There are 4 nested groupings, the coarsest first. Each group lies inside one group of the grouping before and may be the whole of it. The rows also spread widely along 13 directions, which tell nothing about the answers.
In the rows, 128 means zero.
Some rows, each with its group in each grouping after it:
[104 110 124  92  92 109 120 112 125 121 103 133 145  79 155 135 110  81
 125 141 135 130 158 130 150 158 125  95 105 125 139 100 154  88 107 159
 132 182 126] => Q588 Ded Q779 Q232
[164 143 109 129 154  89  95 162 111 115 150 139 103 121 125 136  86 127
 163 140 176 136 122 122 149 119 128 152 138 151 128 155  98 121 151 104
 153 172  77] => Q405 Lutu Q427 Q459
[101  79 137 157 119 121  91 117 140 118 143 114 151 136  90 142  94 102
 135 152  98 115 177 192 144 159 124 127 141 123 122 158 126 141 124 113
  50 117 111] => Q588 Ramin Q530 Q840
[141 153 121 114 140  96 121 145  95 109 152 153 128 192 123 171 141 136
 154  90  90 150 155 138 193  97 123 192 151 167  74 197 125 130 186 102
 143 178 121] => Q248 pag Q470 Q185
[104  84 152 101 155 136 151 122  71 109 159  56 196 197 202 166  76  57
 140 119  77 151 129 209 157 122 138 162 127 169  79 241 132 153 206 152
  93 130 182] => Q405 Lutu Q427 Q803
[116 131 125 172 118 129  89 100 199 114 111 162 128 129 116 133 132 179
 158 131  69 108 131 150 188 147 168 139 130 176 152 124 124 148 146  85
 128 166 101] => Q588 Gebi Q33 Q568
[109 140  91 116 108 168 136 120 106 184 143 173 114 134  85 111 143 128
 132 101  92 123  98  75 146 118 107  94 118 101 135 125 162  85  83 137
  67 108 176] => Q248 pag Q131 Q949
[130 114 154 217 116 128 139 103 168 119 125 143 174 134  92 133 161 153
 145 158  64 102 171 150 153 171 139 112 112 173 119  82 137 160  95 131
  98 114 124] => Q588 Gebi Q653 Q289
[134 112 146 154 129 107 123 124 139  85 110 101 149 127 165 141 118 126
 143 155 115 135 149 174 128 143 150 156 121 154 123 149 108 156 158 136
 147 143 105] => Q405 Ruzi Q467 Q746
[105 135 130 125 113 100 103 120 156 139  91 135  81  96 122 115 129 173
 108 139 153 111 104 122 121 130 111 128 127 106 173  87 104 151 106  88
 151 119  85] => Q248 megif Q9 Q478
[112 103 132  78 125 128 121 113 110  96 147  94 141  96 154 144 119 103
 120 135 137 138 168 129  97 162 142 147 115 126 123 129 166 112 139 170
 160 142 116] => Q248 pag Q140 Q825
[131 117 103 135 108 178 111 134 129 123 128 108 136  96 107  99 101 114
 127 163 139 122  71 136  68 146 140  78 111 125 145 128 145 111  81 165
 100  99 121] => Q405 Ruzi Q212 Q781
[180 137 159 195 182 122 165 161 116 148 145 187 113 116  99 109 178 119
 141 107 131  98 164  59 165  93 118  90 107 128 126  71 126 103 134 125
 135 167 163] => Q588 Gebi Q130 Q888
[151 148 162 146 144 136 171 144  96  98 132 108 163 149 125 145 170 136
  83 124  99 117 141 142  87 126 141 132 120 178  97  82 169 142 141 157
 184 136 124] => Q588 Ded Q779 Q153
[163 141 149 146 163 146  93 180 155  67 121 126 109 112 127 130 134 134
 133 134 146 108 102 158 106 111 154  80 138 181 103 132 138 126 139 127
 202 182  77] => Q248 pag Q470 Q644
[116 118  93  97 103 126  87 120 120 110 164 101 140 116  99 133  87 129
 138 145 132 143 126 156 102 162 147 167 134 141 132 160 135 126 126 140
 109 117  88] => Q588 Gebi Q653 Q590
[125 116 151 150 116 138 114 141 135  95 122 142 147 123  75 149 144 109
  96 139  88 101 171 171 125 139 125  79 133 153  96  91 176 124 107 129
 113 162 103] => Q588 Vuzom Q859 Q495
[152 114 110 135 102 130 174 131  64 121 106 136 128 131 124 125 161 129
  67 123  87 141 160 125  78 120 120 181 135  77 129  96 133 105 156 149
 104 123 138] => Q405 Suv Q227 Q216
[140 138 192 211 159 102 152 137 156 113 119 111 165 153 111 134 162 138
 154 160 124 112 140 148 139 145 106  93  90 189  88 106 121 191  72 142
 135 102 122] => Q405 vige Q529 Q552
[ 76 136 105  32 131 108 142  76  80 180 152 127  95 102 138 122 117 118
 121  87 162 150 133  38 136 126  98 182  80  66 171 131 161 112 125 150
 119 110 178] => Q405 Suv Q145 Q313
[133 122 138 127 107 134 136 138 133  82  70 129 107 103 128 112 175 142
  76 121 103 128 139 153  68 114 143 136 120 109 126 104 138 115 147 143
 153 157 125] => Q588 Ded Q200 Q71
[134 131 134 110 164 170 169 120  76 146 192 114 182 131 161 147 118  87
 141 117 118 124 122  75 130 146 149 111  96 175 122 109 201  96 135 185
 149 140 175] => Q405 vige Q529 Q995
[126 145 110  99 142 130 104 132  94 133 151 144  90 146  90 152 107 153
  81 107 126 113 119 117 123 102 124 160 165 116 153 113 150 129 166  82
 140 150  89] => Q405 Ruzi Q212 Q916
[109 140 109 150 137 118 100  96 156 159 136 142  86 137  97 108 110 193
 157 123 126 124  91 111 145 127 129 187 122 114 181 150  92 168 135  81
  97  85 118] => Q405 Suv Q145 Q364
[144 129 115 148 131 138  77 144 154  84 152  98 130  90  91 122  85 143
 154 189 177 121 107 153  69 170 152 115 124 158 139 128 132 144  86 147
 145 108  49] => Q405 Ruzi Q904 Q741
[126 130 114 124 125 158 132 125 117 138 120 137 112 123 119 107 142 143
 108 105 101 122  97 121  97 112 141 134 123 112 148 122 143 109 144 132
 119 125 151] => Q588 Ded Q627 Q316
[140 146  98 121  80 115 151 138  80 145 134 118 172 135 130 143 104 118
  94 154 122 128 100 145 117 156 119 121 140 165 129  83 136 112  98 142
 128 125  90] => Q588 Ded Q200 Q258
[144 112 104 145  94 111 130 122 112 126 137 112 144  84  98 109 131 132
 126 169 151 142 165 118  67 179 126 159 108 102 142  96 120 119  83 170
  99  81 101] => Q588 Ramin Q8 Q600
[178 160 105 183 155 154 126 142 127 127 161 153 126 135 102 125 128 188
 148 144 117 109  94  94 116 134 163 143 136 181 149  91 136 129 135 113
 161 128  89] => Q405 Lutu Q427 Q803
[131 166  75 123  84 122  99 110 132 119 123 134 124 137 108 139 113 191
 127 145 110 141  85 132 119 146 149 181 137 161 150 124 129 142 118 110
 147 125  64] => Q405 Ruzi Q212 Q916
[163 109 107 115 128 127 135 175  72 114 138  99 129 109 143 111  93  89
 106 139 161 138 111 159  66 120 136 144 144 104 132 143 100  95 162 154
 122 131 116] => Q588 Ded Q779 Q153
[136 122 140 138 161 113 114 171  76 152 174 153 105 160  27 143 113  98
  97 112 142  94 162 133 130  95  71 101 169  98 111 115 138 120 122  91
  64 127 114] => Q588 Ded Q627 Q316
[134 119  92 150 100 136 109 114 150 127 115 144 122 115 131 102 123 155
 155 130  91 140 108 140 135 138 163 169 124 126 155 154  95 118 152 121
 101 132 128] => Q588 Gebi Q653 Q590
[112 131 110 119 132 134  81 133 160 137 128 143 106 117 122 114  91 129
 154 116 129 117  80 143 171 116 141 104 129 150 152 162 112 122 138  96
 112 164 118] => Q588 Gebi Q33 Q568
[131 145  76  64 136 155 101 141  86 150 190 136 124 121 148 139  72 111
 157 108 145 134  74  93 148 124 150 133 136 155 146 164 159  79 157 131
 150 163 126] => Q248 megif Q9 Q478
[ 99 101 139 127 145 165 129  74 138 114 162 139 169 118 138 151 134 113
 164 118  67 122 190 103 162 170 167 140  89 153 127 135 204 114 150 166
 113 159 175] => Q405 Suv Q227 Q216
[ 81  93 176 137 174 154 148  47 152 138 176  87 201 127 220 165  86 113
 166 134  79  99 151 126 194 196 185 142  88 203 170 114 181 167 175 147
 156 136 171] => Q405 Suv Q145 Q364
[ 92  96 151 131 153 160 118 119 132 135 140  87 141 165 157 139  91 115
 117 118  88 107  89 192 142 126 139 117 154 144 136 171 124 160 167 105
 100 106 145] => Q248 pag Q470 Q185
[150 170 139 144 132  57 156 137 102 143  98 161 104 141 128 142 156 157
 115 125 145 132 142  91 171 105  84 155 119 140 124  84 100 147 119  96
 168 157 102] => Q405 Lutu Q427 Q459
[ 92 135  84 111  57 128  98 113 125 124 115 118 172 183 113 149  97 124
 147 130  55 155  83 211 163 141 124 141 136 180  90 210 133 136 111 126
  68 128 121] => Q588 Ded Q627 Q316
[113 126 156 116 147 101 140 117 142 129 107 111 132 107 182 119 128 110
 138 116 141 127 118 128 161 124 130 115  89 152 137 132 112 144 139 135
 163 159 150] => Q588 Gebi Q653 Q289
[144 121  65 117  96 186 100 154  71 120 170 147 130 143  38 138  98 118
  91 142  94 123 114 137  78 131 125 114 168 118 117 128 188  70 111 137
  62 125  95] => Q405 Lutu Q427 Q803
[131 164 129 127 161 108 103 134 158 133  92 158  55 112 127 105 136 185
 130 107 158 118  79  91 146  85 125 132 117 128 167 119 102 143 143  74
 179 164 104] => Q405 Lutu Q427 Q803
[ 92 115 135  72 119 115 121 116 110 119 130  87 128 106 127 130 108 110
  92 129 154 128 135 146  80 145 119 139 117 110 137 123 149 134 120 148
 130 114 118] => Q588 Ded Q200 Q258
[122 162  93  81  95 144 128 117 117 116  97 141 127 124 164 134 140 147
 118 105  96 154  78 109 133 121 150 142 106 161 130 132 167  94 137 144
 177 185 129] => Q405 vige Q529 Q552
[108 131  98 103  86 133 115  98 142 121  98 127 120  70 117 102 137 140
 135 156 145 145 121  92  89 163 127 116  77 109 146 103 158 106  59 176
 126 115 122] => Q405 Lutu Q427 Q803
[120 142 137 140  95 118 112 128 180  78  28  94 103 112 176 105 145 181
  99 145 121 142  53 196  80 118 146 136 114 152 143 134  88 172 128 115
 188 141  82] => Q405 vige Q529 Q995

New rows. What belongs after each?
[106 110  86  53 103 159  93 100 109 103 149 105 142  98 173 150  79 115
 105 119 101 140 126 149 113 163 182 170 139 148 159 145 180  88 189 140
 157 179 105] => Q588 Ramin Q8 Q600
[ 93 128  99  93  89 126 118  96 117 148 133 138 129 122  94 128 128 139
 110 118 102 133 135 115 132 143 119 151 120 110 145 118 154 117 109 132
  88 115 131] => Q588 Gebi Q33 Q568
[ 92 125 134 109  93  72 119 109 159 138  65 121 107  84 152 102 128 119
 140 136 159 144 118 142 146 134 101 119  81 105 143 133  83 148  83 132
 119 130 132] => Q588 Vuzom Q859 Q495
[145 172 142 140 105  95 199 119  69 130 134 124 171 166  87 145 211 164
  90 125  97 142 169  97  82 138  96 180  97 155  81  64 165 154  84 174
 152  77 135] => Q588 Ded Q627 Q316
[157  84 149 189 146 146 134 168 132 117 100 128 132 119 174 114 109  86
 125 145 112 100 109 181 140 116 138  69 154 123 134 126  83 113 159 116
 113 159 131] => Q248 pag Q470 Q644
[109 122 139 119 134 125 121 125 129 130 133 114 140 135 139 137 106 116
 119 123 115 116 113 155 154 127 130 116 128 156 132 136 130 142 142 116
 126 144 126] => Q588 Gebi Q33 Q568
[172 107 129 184 170 129  86 161 152 105 187 140 154 106 122 136  75  98
 199 158 140 105 149 147 175 157 170 102 139 193 129 145 111 112 154 120
 128 185  90] => Q588 Gebi Q653 Q590
[106 142 126 121 116 134 103 118 130 128 122 172 111 136  74 157 140 143
  95 114  92 107 146 114 159 124 110 104 139 135 129  85 188 111 110  97
 120 178 103] => Q405 vige Q529 Q552
[143 145  84 114  68 118 151 137  69 132 121 148 139 128  75 123 163 131
  93 131 107 150 144 111  79 133 101 153 121 102 105  98 151  88  86 166
  97 112 124] => Q588 Ded Q627 Q316
[ 58 143 134  91 113 106 119  83 144 176 109  81 132 128 151 115  87 128
 143 142 165 135  53 132 147 141  90  97  80 139 156 149 117 183  52 134
 109  66 140] => Q405 Ruzi Q467 Q746
[142 127 156 180 141 132 185 136 124 139  95 125 144 162 181 107 174 132
 145 114  76 135 102 144 147 103 128 131 102 143 105 158  86 150 145 144
 120 109 191] => Q248 pag Q131 Q949
[110 158 139 100 117  91 136 107 132 132 111 139 125 107 132 138 148 148
 113 119 140 124 141  98 142 140 121 135 101 151 139  79 152 133 108 130
 178 157 112] => Q588 Ded Q200 Q258
[ 90 113 177 141 121 125 161  77 149 117 101  39 179 111 193 122 120 140
 110 173 129 121  98 171  82 187 137 130  76 167 151  95 133 204  92 173
 163  61 127] => Q405 Suv Q145 Q364
[ 98 111 147  86 141 156 110 107 163  97  77 104 119  90 241 128 101 119
 102 103 103 110  79 173 137 122 190 114 125 160 177 130 141 117 216 115
 210 217 134] => Q588 Ded Q627 Q316
[158 120 138 194 152 114 114 164 137 126 148 145 114 131  52 101 139 129
 157 142 144 116 144 132 126 114 108 110 124 120 112 138  92 140 102 120
  77 106 120] => Q588 Gebi Q130 Q888
[138 118 136 141 153 130 122 128 144 104 128 146  98 108 112 104 167 144
 150 101 111 136 166 115 110 110 156 175 102 103 126 156 121 127 168 136
 124 138 158] => Q588 Vuzom Q859 Q495
[113 110 117 139  85  99 174  98 124 167  80 119 146  99 184  89 138 117
 133 139 119 147 116 119 141 146 118 146  85  93 163 113  74 129 109 156
  88  96 175] => Q588 Gebi Q33 Q568
[147 116  93 143  92 125 106 125 110  78 139  98 145 135 102 144 109 166
 111 172 102 145 145 178  62 169 155 208 153 141 126 135 127 141 145 134
 122 101  57] => Q405 Lutu Q427 Q459
[130 130 123  89 158 141  97 158  88 124 149 128  84 139 116 148  76 117
  68 103 139 103  89 150 126  88 122 126 177 122 154 128 145 115 189  74
 146 180  88] => Q405 Suv Q145 Q364
[144 151 122 106 144  89  99 141 127  97 138 111 111 104 133 132 106 138
 156 144 190 144 120 116 115 129 134 157 109 151 129 152 112 144 131 133
 184 150  80] => Q405 Ruzi Q212 Q781
[122 143 137 116 153 105 102 132 141 111 106 132  54 112  85 106 150 175
 109 114 168 128 126 106  84  91 113 167 118  78 149 135 108 159 137  99
 147 115 106] => Q405 Ruzi Q212 Q781
[110 137 104  27 126 126 104 153  48 132 179 119 101 117  77 155 102  98
  70 109 174 125 136  99  84 115  91 125 150  95 120 112 193  88 118 135
 140 140  94] => Q248 megif Q9 Q478
[128 135 143 147 173 119 107 152 126 143 155  67 118 156 115 113  68 136
 137 151 185 117  45 171  97 114 113 124 135 148 143 175  74 200 116 102
 117  58  96] => Q405 Ruzi Q212 Q916
[141 136 140 149 133 130 159 129 110 140 130 148 141 133 117 129 160 133
 104 114  92 116 139 109 142 121 127 121 120 145 126  83 144 122 133 128
 134 145 143] => Q588 Gebi Q653 Q590
[ 92 130 138 115  98 140 100 108 165  86  70 106 105 116 111 121 154 178
  72 127  95 118 109 181  68 130 142 139 127 128 142 108 149 158 127 116
 157 126  95] => Q588 Ded Q627 Q316
[134 159 132 106 177 135 115 158 133 143 120 146  66 129 125  96 136 149
 123  75 150 119  59 105 138  58 131 120 122 129 144 156 108 130 166  92
 158 160 145] => Q588 Gebi Q33 Q568
[130 110 112 119  94  83 109 164 107 131  61 160  66 112 104 107 132 102
  81 115 140 140 142 158 136  80  77 124 150  48 133 143  72 101 135  87
  75 171 113] => Q588 Ramin Q8 Q600
[130 147 105  80 124 133 105 142 111 102 150  90 127 134 133 129 112 133
 144 126 148 156  81 145  91 127 137 151 120 161 101 190 135 131 123 157
 165 119 102] => Q248 pag Q140 Q825
[ 75 121 149  67 103  13 102  96 132 119  91  77  98 100 147 139 102 139
  99 143 193 148 165 164 129 148  84 200 119  96 154 128  69 193 122  96
 154 117  66] => Q588 Gebi Q653 Q590
[ 91 127 118  74 122 134  76 138 124 113 145  94 117 126 104 138  89 118
 124 132 152 128  90 164 107 131 117 110 130 142 119 172 152 139 110 126
 129 122  95] => Q248 megif Q9 Q478
[107 104 115 123 108 120 124 107 115 151 148 124 151 113 145 136  98 112
 149 148 123 124 141 122 152 165 127 134 121 123 150 121 130 119 119 136
 100 116 130] => Q248 megif Q9 Q478
[153 144  95 147 121 122  90 156 123 112 124 192  97 142  79 137 130 132
 152 115 105 133 139 122 173  91 127 131 147 128 113 160 126  93 146  99
 102 194 107] => Q405 Ruzi Q467 Q746
[ 88  99 112  72 116 121  82  77 160  92 129 135 108  83 139 128 130 134
 158 102 104 151 190 116 143 150 172 200  99 103 148 174 153 107 181 139
 130 179 144] => Q588 Gebi Q653 Q590
[117 143 120  93 137 112 115 125 106 125 156 119 119 131 102 136 123 132
 140 119 154 144 129 100 116 131 113 156 105 132 117 148 152 130 110 142
 131 122 120] => Q405 vige Q529 Q552
[122 142  89  70 120 145 131 117  88 147 179 128 145 113 112 120 120 108
 150 106 133 151 113  76 122 137 135 139  91 141 122 152 173  87 112 177
 119 128 162] => Q588 Gebi Q653 Q289
[113 136 135 142 151 120 100 109 168 148 135 115 134 106 162 124  71 126
 177 153 164 110  76 123 176 152 141  87 102 173 169 131 111 156 105 113
 147 137 109] => Q405 Ruzi Q212 Q916
[135 101 135 146 152 124  98 131 148  99 133 100 109  84 115 103 106 132
 151 167 173 124 141 133  74 152 139 134 106 107 147 136 112 141 114 148
 124 103 102] => Q405 Lutu Q427 Q803
[150 142 117 135 132  97 155 126  74 153 160 144 155 148 147 161 103 114
 130 133 124 125 145 101 178 136 120 156 138 150 138 102 125 122 151 117
 134 154 116] => Q405 Ruzi Q212 Q916
[132 167 126 147 112 101 130 131 149 129  87 146 120 133 123 113 156 165
 142 124 122 137  94 132 144 115 124 132 104 160 125 127 105 147 104 122
 152 139 118] => Q588 Ded Q779 Q153
[124 113 156 152 140 109 163 117 103 155 122 131 139 133 151 137 124 105
 109 130 115 109 144 125 167 129 102 120 119 122 146  91 121 140 135 119
 110 135 147] => Q405 Suv Q145 Q364
[145 115 131 126 130 115 134 136 122  92 105 126 120 111 160 123 145 127
 114 114 109 138 145 148 122 114 152 165 123 128 128 138 110 118 186 131
 157 177 128] => Q588 Gebi Q653 Q289
[157 141 102 149 119 135 144 134 136 126  91 128 129 101 184  88 130 136
 173 145 135 153  64 111 121 126 150 124  82 150 139 150  94 112 118 164
 149 137 148] => Q405 Lutu Q427 Q803
[132 137 128 197  80 140 141 131 151 111  85 147 166 172  86 125 174 151
 129 141  41 130 118 186 136 130 126 110 120 171  82 139 128 146  93 135
  78 118 135] => Q588 Ded Q200 Q258
[ 81 123 113  57 105 110 104  86 114 124 134 130 125 113 137 158 107 126
 106 107 112 134 167 125 147 150 139 175 129 121 154 122 171 110 161 123
 141 169 116] => Q588 Ded Q779 Q153
[111 139 152 157 150  82 112 129 155 150  86 148  85 146 123 121 121 148
 135 125 139 113 106 138 189  95  87 112 125 127 144 137  78 171 121  64
 115 144 116] => Q405 Lutu Q427 Q803
[144 148 116 133 139  94 102 137 122  98 147 125 125 149 108 145 114 152
 161 134 136 147 135 147 136 130 131 186 126 162 107 177 111 155 144 117
 139 140  84] => Q405 Suv Q227 Q216
[149 110  82 144 100 175 126 146  93 131 162 121 179 145 158 139  80 104
 150 148  80 130  81 168 136 150 164 122 152 172 126 160 133  92 154 143
 100 135 125] => Q248 megif Q9 Q478
[ 64  97 127  76 117 162 145  65 109 169 174 109 175  96 154 141 105  84
 135 129 108 117 152  85 142 192 132  96  89 122 153  98 207 101  87 185
  97 100 183] => Q248 pag Q131 Q949
[111 103 144 119 107  72  89 111 154  63 117 102 124  93 110 146 138 138
 144 166 153 144 217 159 102 178 125 177 116 116 109 135 124 153 109 150
 147 128  67] => Q248 pag Q470 Q185
[ 64  78 137  42 110 136 108  98  79 104 175  69 168 121 117 177  87  67
  82 139 121 125 192 164  93 180 114 127 138 113 108 131 211 119 117 172
 104 113 115] => Q248 pag Q470 Q644
[ 63 139 133 104 117 118  85 107 161 141 105  97 103 155  81 113 118 159
 120 114 124 135  71 176 122 113  97 126 113 128 125 190 120 186  84  98
  86  74 123] => Q588 Ramin Q530 Q840
[153 122 104 131 113 110 120 136 132 101 117  96 132  95 181 107 101 144
 138 151 146 145  95 156 102 145 168 175 122 148 158 139  78 130 164 138
 170 137  94] => Q588 Gebi Q130 Q888
[188 181 132 175 164  90 131 186 117 115 155 123 138 168 112 128 126 157
 173 136 159 133  81 145 137 106 132 148 131 214  93 158  80 164 130 116
 178 132  82] => Q588 Ded Q779 Q232
[150 148  83 123  92  95 113 153 127 130  65 130  83 108 176  90  99 141
 139 134 160 159  36 149 133  98 124 151 121 115 160 171  44 120 140 109
 141 155 103] => Q405 Suv Q145 Q364
[ 86 102 154 125 133 122 120 109 148 142 111 145 107 101 110 110 152 108
 150 116 131 119 163 100 151 126  98  95  86  82 130 136 141 127  95 139
  87 123 176] => Q248 megif Q9 Q478
[ 83 128 127  17 148 138 113 111  97 115 116 122  76 100 150 135 125 105
  79  69 140 140 129  99 113  91 124 146 108  83 143 150 187  97 175 134
 164 191 154] => Q405 Suv Q227 Q216
[ 89 141 161  84 155 111  82 123 138 107 100 176  54 132  74 164 148 140
  60  78 115  96 174 116 169  73  98 112 150  98 135 101 181 132 162  55
 156 221 101] => Q405 Ruzi Q212 Q916
[115 157 109  96 105  88  76 156 142 136  80 127  62 110 112 118  85 156
  78 128 172 114  49 177 123  97 105 113 160 125 166 114  79 150 119  54
 154 154  45] => Q588 Vuzom Q859 Q495
[115 130 126 116 127  87  82 112 151 104 140 115  96 102  94 132 113 177
 117 141 155 122 151 136 109 149 138 184 136 127 163 109 115 160 138  94
 157 125  58] => Q588 Gebi Q130 Q888
[ 98 120 117  85  88 131 114 140 105 124  67 142  94 118 114 126 125  87
  69 116 118 134 108 151 129  89  84  78 131  79 123 133 145  98 106 122
  93 170 132] => Q405 Ruzi Q904 Q741
[123 118 162 143 161 121 135 118 137 122 156 122 152 122 141 144 134 113
 161 134 130 114 165 113 160 154 133 111 107 162 115 116 149 139 121 149
 150 137 135] => Q248 pag Q470 Q185
[125 118 123 128 139 120 114  92 139 116 155 129 155 108 173 154  94 125
 172 142 120 125 157 112 174 167 172 161 112 165 157 130 142 126 165 133
 156 172 117] => Q405 Ruzi Q212 Q916
[166 117 122 151 116 129 164 152  82 127 133 148 158 120 147 139 129  94
 100 132  94 118 152 139 135 130 142 124 141 141 122  84 132  92 159 139
 127 170 129] => Q588 Vuzom Q859 Q495
[ 79 112 150 127 127 144  82 109 185  98  77  94 102 118 127 114 112 146
 116 141 118 117  84 189 109 128 131  96 113 136 141 159 130 173 112 109
 123 121 112] => Q405 Lutu Q427 Q459
[116 117 164 105 185 104 119 130 116 119 177 112 132 138 121 148 116 101
 145 103 144 120 174 126 157 120 128 149 117 146 112 163 142 148 170 124
 133 149 141] => Q588 Gebi Q33 Q568
[ 76 138 138  94  93  91 111 117 130 122  89 119 102 146  52 119 162 141
  98 114 126 146 141 154 101 111  71 137 106  91  96 155 136 161  68 131
  84  89 127] => Q588 Ded Q779 Q232
